All rows are made from the same 9 directions, up to rounding. Whole rows:
0: -21.7 -35.2   1.5   6.5 -25.2   3.5   4.3 -23.8   3.0 -33.6   9.8 -12.2 -24.5  24.1  20.8  19.3  24.6  12.3   9.7  16.9   0.0
1:   7.5  11.4   8.6  -4.2  -8.4 -14.8  15.2   4.8   2.4 -13.8  -1.1  10.1   5.6  -4.4 -10.2  38.4  -6.2  -4.9  15.0 -20.7 -21.0
2: -14.2   7.7 -17.8 -20.1  -6.0   4.9   9.5   3.5   1.8 -30.3   7.6  12.7  20.2  -1.3 -15.1 -25.3  -2.3   7.1   8.6 -17.2  -0.6
3:  35.6  13.9  -8.0   1.2  10.1 -21.3 -21.8  17.0   5.6  42.5 -10.0  -8.3  23.8 -12.5  -3.4  -2.1 -15.9  -7.0  -8.6  -9.0   8.1
4:  30.9  11.6  -4.8  -2.3   3.7 -22.7  -2.1  33.7   7.7   8.2  -8.1  12.8  19.4 -16.2 -11.8   0.0   2.5  -2.4   4.8 -14.1  -5.4
5:  -8.7  -3.8 -28.6  10.8 -29.9 -10.3   6.1 -11.7  14.3 -22.9   3.3   1.4 -14.8   1.2  -3.9  23.9  -9.7   2.8   4.3 -23.9 -16.1
6: -10.0   0.4  -9.9 -35.2  12.0   1.5  -0.2  -4.4   2.9 -17.7  16.8  20.5   3.9  -3.7 -15.1 -12.1  -2.9  -2.3 -16.7   3.1   0.1
7:  21.9  11.6  20.8 -12.4  12.8 -16.1 -10.0 -32.5  10.4  18.0  -9.7  18.8  -5.5  14.1   1.4  31.5  -9.5 -29.4 -15.2   4.7 -13.1
8:   6.8 -31.0   6.7  -7.5  21.0  -7.0 -16.4  21.0   2.1   4.5  13.4   4.5   5.1 -14.9 -15.9  12.9  -4.2   1.8 -28.6  37.0  12.3
9:  21.5   9.1 -12.8   8.1 -26.6 -21.9  -1.3  -5.1  14.1  -4.4 -15.5  -2.0   8.6  15.0  14.2   1.5  13.9  -0.7  24.4 -26.7  -8.1
10:   5.9  31.0  22.8  -1.3  10.3   6.8  19.8  -7.9   1.5 -10.9 -20.4  37.9  -0.9   7.4  -7.3 -12.7   7.2 -21.2  11.2 -12.2 -20.3
11: -25.0 -13.5  18.5 -16.5   5.5  20.7   9.1  -1.1 -13.8 -30.0   9.5  -2.8  25.5  11.0  -4.3 -21.1   9.4  12.6  13.9  17.3  14.0

The start of a row, then its end:
 -1.9 -17.2  17.2  -7.9  -0.6  -0.6   5.2  12.6  -6.3 -18.4   5.5  -4.0  12.3   5.7   4.0   2.8  20.9  11.2 -> 14.6 14.6  6.1
  8.5  13.2  21.6 -10.8  -2.5  -8.1   8.4  -7.7  -8.0   5.9  -1.6  -8.9   3.6   8.9  13.4  25.8   7.5  -2.7 ->  19.5 -10.9  -8.1
 18.2  13.4   1.5  32.5  -9.6  -9.4  10.5  38.3  -7.9  24.5 -11.0 -19.6  -8.2 -21.9   7.6  19.6   2.8   9.1 ->  20.4 -21.1  -8.7
 -1.2  15.2  10.2   8.0  10.1   4.2  11.1  10.7  -0.6  -6.0  -8.1  19.6  20.5 -15.3 -32.3  11.7 -30.8 -11.1 ->  -0.6  -9.9 -12.0
 30.8   1.4  -0.6   2.6   1.3 -21.7 -17.7 -16.7  17.9  21.6 -13.7  12.3 -17.2  12.5  14.7   7.7  11.7 -18.9 -> -14.0   5.3  -5.7
 -5.8   4.0  11.1   5.2   8.8  17.9   1.1  23.3 -21.5  16.1  -1.2 -27.6  25.8  -6.0   6.7 -32.6   3.9  17.2 -> 17.1  4.4 22.2
 -1.9   9.5 -12.0 -35.6  -0.2  -5.1  -5.2 -37.1   9.2  -6.2   8.4  14.7 -17.4  19.4  13.6 -10.5  12.5 -10.8 -> -11.4  -5.7  -4.9
-20.9   1.8   8.0  12.2   3.0  17.0  16.6  18.9  -8.2 -25.1  -1.1   7.2  35.4 -15.9 -37.5   1.3 -32.4   4.9 -> 10.2 -5.6 -1.9
 -1.3 -23.0  22.0   0.2   4.6   4.0 -12.7 -14.9  -5.7   6.8   1.1 -18.3   6.7  18.2  15.5   5.1   9.4   2.7 -> -0.4 30.1 16.7
 -8.8  19.8 -24.1 -23.2  18.2   9.1  -9.8  -6.4 -10.2  39.2  20.0 -13.9 -28.1 -18.3   7.5 -14.5 -14.9   0.1 -> -30.8  -7.2   7.1
 -8.7   5.3  14.3  -8.4   8.7   7.5  13.2  -9.6   4.3 -28.0  -4.2  34.6   4.4   4.6 -19.9  -1.0  -3.8 -13.6 ->  -2.2   3.4 -13.1
 -7.5   1.6   4.0  -4.5  11.4   4.1   3.2 -22.0  12.0 -16.0  -1.8  37.5 -14.4   1.5 -21.7  10.9 -16.3 -22.2 -> -24.2   8.3 -16.0
 -1.2  -6.9 -13.8   3.8   8.1   5.3  -1.8  39.2 -10.3  15.0  11.5 -14.7 -10.6 -25.0   2.8 -20.5  10.7  18.6 -> -7.2  6.9 12.8
 15.1  19.9   1.0  -5.1  25.5   3.4  -6.3  25.5  -7.4  32.2  -4.6   3.7  10.1 -19.3  -6.4 -30.3  -4.5  -3.6 -> -10.9   0.1   9.0
  8.8   7.1 -24.1 -44.0   2.8 -17.9   7.4  21.0   5.4 -13.6  22.4  21.7 -29.0 -13.2   7.3 -10.3  36.8   6.9 ->  -8.1 -12.2 -10.9
-23.1  -8.8 -20.8  38.0 -16.6  21.3   5.0  -1.3  -1.3  -2.6  -4.0 -13.6 -30.9  -2.4   9.5 -20.2   1.5  11.1 -> -0.4 -0.6  2.9
 -6.1  -6.8   7.3   6.9  14.8   4.8   4.9  18.2  -3.2  -1.2   6.2  11.0  -4.4 -22.0 -24.1  19.8 -19.2  -2.8 -> -17.0  11.9  -5.4
  0.4  16.9   8.9 -29.9   7.4  -4.0  18.0  13.6 -17.2   9.6  19.7  -6.7 -34.8 -11.8  21.3  18.8  27.9   7.8 ->   6.7 -11.1 -11.8
 -4.2  -6.4  -7.9  28.9   7.2   8.9   5.6  15.6   5.9   2.2  -4.3  20.7 -43.6 -19.2  -8.6  -1.9   1.6  -5.9 -> -23.5  12.2 -11.2
 24.3  19.7 -11.0 -19.1  -1.6 -22.5   0.6  16.9   2.7  13.8   2.6   1.6  -2.3  -9.3   8.3   4.3  13.3   0.5 ->   6.4 -23.6  -8.1
  9.7 -10.0  -9.4  40.5 -11.7  -6.6  -3.1  19.2   0.7  25.7  -5.2 -21.4 -35.0 -15.1  14.3  23.4   3.2   7.0 -> -3.5  0.6 -3.7
 17.6 -20.6   8.0  -9.8  -1.9 -15.6  -4.0  21.2   4.3 -13.2   1.4   3.6   7.9   6.5  10.6  -6.2  37.5   9.5 -> 10.4 16.3  6.9
 26.3  15.0   9.9 -10.5  10.0 -16.2  -4.3  -4.0   9.7  10.6 -11.8  22.4   1.6   4.7   0.2   3.0   6.9 -18.3 -> -4.1 -3.3 -9.8
 24.6  17.4  -2.5  16.0 -15.5 -17.4  12.0   5.5  17.9 -13.8 -24.8  30.6  -9.7   7.1   3.3  -3.2  22.3 -12.6 ->  18.4 -23.1 -23.6
 11.4  -8.5   1.6 -26.5  -7.9 -23.7  -5.7 -12.3   4.8  -2.6  13.5  -6.9  -4.6   9.8  13.1  36.9  11.4   0.5 ->  1.5 -1.4 -5.0
 16.2  13.2 -15.3 -35.6   0.6 -14.9  -0.6   3.4   7.8  -5.7   5.1  17.9  -9.5   6.2  15.7 -29.6  37.0   0.0 ->   2.2 -11.9  -2.9
 11.0 -19.2 -13.5  -5.1 -14.0 -13.7  -8.5   2.1  16.4 -24.1  -3.4  11.0   7.2  15.9   7.8 -22.6  30.1   5.6 -> 6.4 6.8 5.8
-16.2  -0.8   0.0   2.3  15.2  19.0   9.0  34.7 -15.0  -3.1   9.1  -2.0  12.4 -25.5 -20.2 -20.9 -10.3  13.3 -> -3.0  6.1  9.4
 27.7   8.7  -7.8  -5.1   3.0 -21.3   6.4  47.5   6.2  -2.6  -3.0  19.3   4.9 -21.8  -8.8  -6.5  20.3   4.0 ->   7.1 -13.0  -9.0
  8.4   9.3  35.8 -17.8  10.7  -8.5   6.4  -2.2 -14.3  12.4   5.0 -11.4  14.9   0.4   1.7  45.8  -7.7  -4.7 -> 11.7 -0.7 -5.9
 23.7  -8.0 -12.5  -6.9  -2.3 -28.0 -23.0 -16.9  20.4  13.8  -0.2   6.1  -1.2   4.4  -2.7  28.9 -13.3 -14.6 -> -22.0   2.0  -3.9
 -1.9  25.5 -28.0   2.9  -6.1  -1.9  12.5  24.0  -4.8  12.6   7.2  -5.7 -18.6 -28.6  -4.3   1.7 -10.7   7.7 ->   1.0 -35.2 -12.2
  9.0  -7.8  39.9   8.6   1.9  -2.9  15.1   4.6  -3.9 -12.9 -10.2  11.6 -12.0  11.3  11.3  23.6  30.5  -4.9 ->  17.8  16.1 -12.0
 -7.0   5.6 -16.2  10.3 -11.4   2.9   9.5 -18.8  20.9 -33.1 -13.0  40.8 -16.6   9.5 -13.1 -15.7   1.3 -15.2 ->  -5.2 -10.5 -19.3
 -1.4 -20.1   8.9  25.3   0.7   9.9   9.1  12.9   7.2 -21.9 -12.0  26.6 -34.6   4.8   7.5 -23.3  39.9  -0.7 -> -2.4 26.7 -5.0
  5.6   6.2   5.9  18.4   1.8   7.7  -9.9   2.6  -6.4  21.6 -15.1 -20.4  32.7   3.6   0.9 -21.2 -14.7   2.1 -> 10.9 -1.0 16.8
